There are 9 hidden switches. A switch that is on adds its own fixed numbers to the row, and there is some noise. The rows also spread widely along 11 directions, which tell nothing about the answers.
Some rows, each with its switches (1 for on, 0 for off) after it:
[-10 -14 -20 -23 -10 -44 -12   6   5 -25 -13   5 -11   1  17 -17   3 -12
   7  -4 -10   1  12  31  -3  16  12   7  11 -13  52] => 0 1 0 0 0 0 0 1 0
[-28 -30   1 -15  34 -34  21   9  13  13   9  28  23   1 -20 -17  10   4
  20  -3  -5  14  33  37  35 -24 -17  14 -11 -30 -34] => 1 1 0 0 1 1 1 1 1
[ -3  -9  -6   2   2  15  17   3  -5 -27 -13  -5  -5   4   3  -7 -15   2
  -9  21  -3 -23 -17  11   4  30   7  19   3 -18  12] => 1 1 0 0 0 0 0 0 0
[-24 -10  -4  -2 -18  -6  22  -9  -1  17  32  42  18  14   4 -21  10 -17
  -1  -5  -2  21  48   1  -8 -16 -30   4 -32 -15 -43] => 0 1 0 0 1 0 1 0 1
[ -3 -29  -7  -9  22 -46  -3   5 -12 -23  -7  18  -1   1  -3   1  18   3
  -1 -16  10  15 -16  13   9   4  16   1   4 -14  19] => 0 0 0 0 1 0 0 0 0
[  3 -28   8  -6   9  25   1  14  -4   5   7 -29  13  -6   6 -17 -21 -14
 -12   1  21 -10   0  26  36 -11   5  22 -12 -21 -25] => 1 0 0 0 0 0 0 0 1
[  5 -18   2 -19  46   7  13   7  -9 -28  -5   2  18   4   5  -9  -8  17
 -26   8  37 -14  -6   6  29  13   5  12 -10 -45 -20] => 0 1 0 0 0 1 0 0 1
[ -5 -16   0   8  -1 -12  -9  -3  -1  -7  -5   3  -6   9   3 -13  -4  -5
  -1   4  -3   9 -10  13  13  14  -3   7   2  -7   9] => 1 1 1 0 0 0 0 1 0
[ -1 -29  32  19  25 -13 -24  -6   2  -8 -10 -20  14  24  15 -20 -12  17
 -24   0  20  -1  -2 -34  14  17 -35  -4 -13 -26   7] => 0 1 0 0 0 0 0 0 0
[ 22 -37  10 -13   1  12  -4 -23 -18 -28  16  -7  18  20  31 -20 -17  21
 -51 -29  23 -10 -20  14   1  18  10 -17 -37 -44  14] => 1 1 1 1 0 0 0 0 1
[-15 -28   3  10  18 -48   3   3   5  -8  -8  24   5   6 -15  -4  16   6
  14  -3 -14   9  -4  19  11  -1  -5   2   1 -10  19] => 0 0 0 0 1 1 1 0 1
[  3   1  13   7 -10 -17 -21   4   8  21  18  18   1  15   0 -11  -7 -12
  17  -1   2  32  38  -8  20 -15 -32  -2  -5  -8 -23] => 1 1 0 1 1 0 0 1 0
[ 23 -35  15   4  31 -19 -15 -11   9 -14   3  -2  16   9   3 -18 -14  36
 -23 -24 -10  -8 -24  37  32   8  16 -21  -8 -24  10] => 0 1 1 0 1 1 1 1 1
[ 21  -3  10   2  -6  -8 -14  -3  -3   1  18   2  16  11   9  -9 -17   4
 -13  -9   2  -1   6  14  12  -7   4 -11 -11 -17  -6] => 0 0 0 1 1 0 1 0 0
[  7  -2   9  -2 -26  30  27  10   8 -10   4 -22   1  -4   7   1 -36 -19
   0  25 -28 -29  18  12  -2  15  -2   9  -6 -26  19] => 0 1 0 1 1 0 0 0 0
[  3  -8   5  -7  -1   4  17  24  13   9   2   2 -14 -14 -20   2  -8 -27
  23  15 -14   9  16  16  29  -7  -3  12  13 -13 -12] => 1 1 0 0 1 1 0 1 0
[  6  19 -15 -30  -6 -31  -2  -7   1 -32  -8  34 -15  16  13 -20   9   6
  -7   6  19   6  43 -20  -2  29 -10 -10  15 -23  25] => 0 1 0 0 0 1 1 1 0
[ 14  -6   7  -7  13  17 -11  14  -3 -22  -1  -7   8  21  24 -16 -33   9
 -21  29  24 -14   7  12  39  21 -11  20  -8 -41   1] => 1 1 1 1 1 1 0 1 1
[  2 -44  49   6  15 -29 -22  -9  30  25  -2 -43  13  -2  -8 -27 -10   6
  -6 -24  -9   9  22 -33  24  -4 -35 -22  -5 -20  14] => 0 1 1 0 0 0 0 0 0
[ 10  -8   4 -41  16 -15  20  19   4  17  18  16   0 -37 -29   5   8 -34
  21 -17  12  30  34  34  41 -32  11  -1   2 -29 -24] => 0 1 0 1 0 1 1 1 1
[ 15 -10  14   7   4 -22   5  -1  -7  -4  17  35  -3  14  -3   0   9  -2
  -6  -4   5  25   1   4   8  -4 -13 -20 -12 -23   8] => 0 1 1 0 1 1 1 1 1
[ -3 -31  16  15   5  -7  12 -13   2  14   9   1  15   4 -14  -5  -5   8
   9 -12 -21  -2 -10  22   5 -18   1 -11 -18  -6 -17] => 1 0 0 0 0 0 0 1 0
[  9  -1  -2 -29   8 -13  -4   8  -4 -30 -10   3  -9  -7   5  -7  -6  -4
 -14   5  21   2  15  -8  21  27   1   6  15 -31  24] => 0 1 0 1 1 0 1 0 0
[  8 -12  -2 -25 -29 -27   6  -5  -5   2  21  10   3   2  13 -15   8 -21
  -6 -25   5  11  34   7 -14 -11   2 -21 -12 -18  18] => 0 0 0 0 0 0 1 0 0
[-25 -24   1  10 -25 -20   7 -13  15  16  15  26   2  12  -3 -24   4 -11
  14 -12 -31  20  34  11  -2 -11 -31  -1 -17   2  -7] => 1 1 0 0 1 0 1 1 1
[  5 -43  26  17  -2   6  14  -4   7  -9  -4 -18   6   8   2  -7 -21  10
  -8  -2 -24 -19  -8   5   3   4 -10  -8 -19 -21  21] => 0 0 0 0 1 1 0 1 1
[-16  -4   5  -2  17 -49  14  20  17   4  -8   4   6 -10 -26   2   2 -17
  39  25 -20  -1   9  40  22  -5   0  17  18 -15  26] => 0 1 1 0 0 0 1 0 0

New rows. What belongs after each?
[ -9 -23 -18 -28 -29 -16  -3  10   6   1  12   1  -6   0  18 -26  -5 -31
   1 -15  -9  13  35  32   9  -4   1  12  -1 -12  10] => 1 1 0 0 1 0 0 1 0
[ 20  -3  17   0  15 -18 -14   9   6  -6  -2 -12  -2   4  -7  -7 -11   0
   0   8  12   1  -8  13  27   7   1  -4  12 -22  23] => 1 1 1 0 0 0 1 0 0
[ 16  -5 -16 -20 -13   5 -34  -4  -8 -18   6   5  -1   7  28 -33 -15   0
 -29 -18  23   7  20  -2  19  16   5   6   0  -5 -10] => 0 0 0 1 1 0 0 0 1
[-13 -19   7  -1 -13   2  11 -12   4 -19 -12  -8   0  14   7 -26 -12  10
 -15   7  -1 -19  19 -20  -6  26 -24   4  -9 -16  22] => 1 0 0 0 0 0 1 0 1
[  3  -1   4   9  11 -23 -22   3   0 -15 -16  14 -23   7  -6  -5   6  -2
  11   6  10  21  -8 -14  20  16 -10   6  20  -1  12] => 1 1 0 0 0 0 0 1 0
[ 40   6  -1 -25  -6  10   2 -21  -7 -10  21  36 -10   1   3 -10   3  12
 -22 -36  17  22  25 -21   0   4  13 -38  -2 -12 -31] => 0 1 0 0 1 0 0 1 0
[-19  -9  10  20   4 -32  -4 -19   3 -16 -10  16  10  21   3 -10  -1  15
   0   6 -20  -1   0   0  -5  19 -18  -4 -11 -12  27] => 0 1 0 1 0 0 1 1 0
[ 16 -42  27 -24  -6  -9   2   0   0  16  26 -17   9 -16   1  -8 -10 -18
 -10 -38   5  15  24  15  21 -29  -3 -20 -24 -31   4] => 0 0 0 1 1 0 1 1 1
[ 14  -7   3 -34  11 -17  14  13  13  -1  -4  -6  -7 -27 -18  -9  -1 -16
   5  -4   3   4  15  20  29   8  18  -2  20 -25   9] => 0 1 1 0 0 1 1 0 0
[ -7 -21  -4  11 -40  17   9   5   8 -28  -8 -27  -6  13  28 -20 -34 -16
 -14  30 -35 -34  -3  24 -11  38  -4  24  -7 -13  57] => 0 1 1 0 1 0 0 0 1
[ 16 -10   2 -22  -9 -15  -4  19  -2 -15  11 -16   3   7  28 -11 -16 -24
 -14   5  13  -8  14  36  12  -2   4   1  -6 -39  41] => 0 1 0 0 0 1 1 1 0
[ 10  -3   9  24 -31 -29 -18  12  15  11  14  15 -17  20  -1  -9 -11 -26
  23  11 -29  20  10  29  13  -8 -20  -3   4  -1  36] => 1 1 1 0 1 1 1 1 1
[ 16  -6  -7 -13  -5 -34  -7  -4 -12 -21  18  33   9  19  19  -5  -2   5
  -6 -13   7   6  12  34  -2  -7  12 -15 -15 -21  25] => 0 0 0 1 1 0 1 1 1
[ 14 -31  19  -1   6   3  -3  16   6   8   0 -12 -18 -14 -14   0  -6 -22
   3 -10  -1  19  -4   3  33  -5  -4   4   8 -16  -8] => 1 1 0 0 1 1 0 1 0
[  0 -27  11  14  -4  24 -20  -9  -2  15  13 -16  13   7  12 -28 -20   0
 -22 -14  10   2  -5  16  28  -9  -9   7 -20  -1 -38] => 1 0 0 0 0 0 1 1 1
[  1 -37  21   0 -12 -41 -30  13  13   9   8 -32  10  11  19 -28 -13 -15
  -4 -10  -2   2  19  18  18 -10 -20  -1  -7 -19  49] => 0 0 1 0 1 0 1 0 1
[ -2  -2 -17 -27  -8 -45  -5  15  -2 -23  -9  28 -26   2  -5 -10  18 -18
   9   0  13  22  24  -2  11  14   0   6  26 -11  31] => 1 0 0 0 1 1 1 0 0
[ -6 -32   5  10 -24 -36 -37  13  18   0   6 -24  13  29  35 -33 -26 -14
   3  -3 -22  -5  20  37  14  -8 -19  10 -12 -15  48] => 1 0 0 1 1 1 0 0 1
[ -2  -8   4   9  -1  24   6   5  -7 -14  10   5  11  30  22 -17 -18  -1
 -21  25  20 -13   6   4   8  10 -21  19 -26 -34 -14] => 1 1 0 0 0 1 0 0 1
[ -1 -26  19  19   7  -5  -8  -6  -8  -1  16   5  16  24  11 -10  -7   1
 -12  -8  11  11  -5  -2   5  -5 -25  -5 -32 -28  -4] => 1 1 0 1 0 0 0 0 1
[ 19 -24   3 -16 -23 -16 -17  10   5   3  23 -10   8   9  29 -24 -18 -18
 -11 -22  -4   1  27  43  12 -21   3 -13 -14 -21  24] => 0 0 0 0 1 1 1 1 1
[ 11 -10  24  15 -26  24  23  24 -10 -20  -3 -35 -15  12  13  15 -33 -29
  -1  44  -9 -26 -20  13  -6  19 -12  13 -10 -32  61] => 1 1 1 0 0 0 0 1 0
[ -6 -11   3   8 -13  -2  15 -20   1 -13   0  28  -6  12 -10 -14  -1  17
  -1  -2 -12  -1  15 -10  -5  13 -13  -9  -6  -1  -3] => 1 0 0 0 1 0 1 1 1
[  6   0  11  -1   7 -23   1  10  -2   4   7  20 -13  -5 -17   8  14 -23
  16   0  11  31   9 -15   8  -7 -11  -5   6 -12  -4] => 0 1 0 0 0 0 0 0 0
[  8 -50   2 -51  -6 -37  44   4  -9 -30  13  -3   9  -8   7   0   4  -4
  -7 -25  -8 -16  12  39 -18  -2  27 -19 -21 -49  69] => 0 0 1 0 1 0 0 0 1
[-12 -30  14  11  -4  12  13  12  -3   2  11  -9  14  12  11  -5 -18 -22
  -3  14  -3  -2   1  30  15 -10 -22  19 -35 -35  -3] => 1 1 0 1 0 1 0 1 1
[  0  -8  10 -12 -17   0  19  20  10 -17  -6  -2 -18   7   3  -6 -16 -19
  13  31  -5 -10  42  -9   8  14 -29  11   2 -34  37] => 1 1 0 0 1 1 0 1 1
[-20 -49   4 -19  -1 -22 -21   3  16 -11 -18 -46   8  -2  23 -45 -14  -4
 -30 -11  -2 -11  14   6  26  28 -12  19   4 -24  33] => 0 1 1 0 1 0 1 0 0
[ 11  -8  16   8   6  -9   4   1  -4  -2  15  13   1  15  -7  -1  -3   0
  -4   0   7  11   3  -1   9  -1 -12 -10  -7 -22  -4] => 1 1 0 0 1 0 1 0 0
[  8 -22  16 -18   0  -2   3   3  -8   0  10 -14   6  -7   9  -3  -9 -19
 -12  -7  12   9   4   9  16   0  -1  -2 -17 -32   7] => 0 1 1 1 0 0 0 1 0
[-29  -4  -4  31  -2 -12  -6  -6  -9 -13 -19  23 -10   7  -7  -1   5  -6
   7  21  -9  13 -17  -6   6  21 -18  24   3  12   9] => 0 0 0 1 0 0 1 1 1
[ -2 -11   1  -2   5 -32  -4   5  14 -15 -14   9  -8  -6  -9  -4  -5  -2
  10   2 -28   4   1  22  20  16   3   3  17 -12  31] => 0 1 0 1 1 1 1 1 0
[ 27   2  11  15  -8   9   7 -13  -3 -36 -11  16 -26   4  -9   5 -11  17
 -10   8 -16 -11 -19 -13  -4  34   5 -17  11  -7  36] => 0 1 0 0 1 0 1 1 1
[  6 -12  15  11  18 -19 -47  19  12   4  -5 -27   7  10   8 -23 -26  -7
   2  14   9   3  -5  26  51   4 -11  22  10 -13  14] => 1 1 1 1 0 0 0 0 1
[ 30   6  -2  25   1  14  12  17 -10  -4  10  24 -12  -3 -26  24 -10 -13
  22  16 -12   4 -37  42  15 -13  28   8   8   7 -14] => 1 0 0 0 1 0 0 0 1
[ 12  -6  -3 -29  -8  -7 -14  11   3   3   0 -18  -5 -13   9 -25 -10 -20
  -6  -6  18   5  24   4  22   4  10   6  12  -9   0] => 0 0 1 0 0 0 0 0 0
[  0 -14   7   8  12  -1  20 -13  -6  -1   9  14  22   8  -4  -3  -2  14
  -5  -3   0  -5  -6   8  -4  -5   6  -7 -21 -14 -26] => 0 0 0 0 0 0 0 0 0
[ 21 -38  16  -1 -17  14  21  -2   2  -5  15 -12  -3  -5   1  -3 -12 -13
 -20 -18 -21  -3 -13  18  -2   6  10 -14 -18 -27  20] => 0 1 1 0 1 1 0 0 1
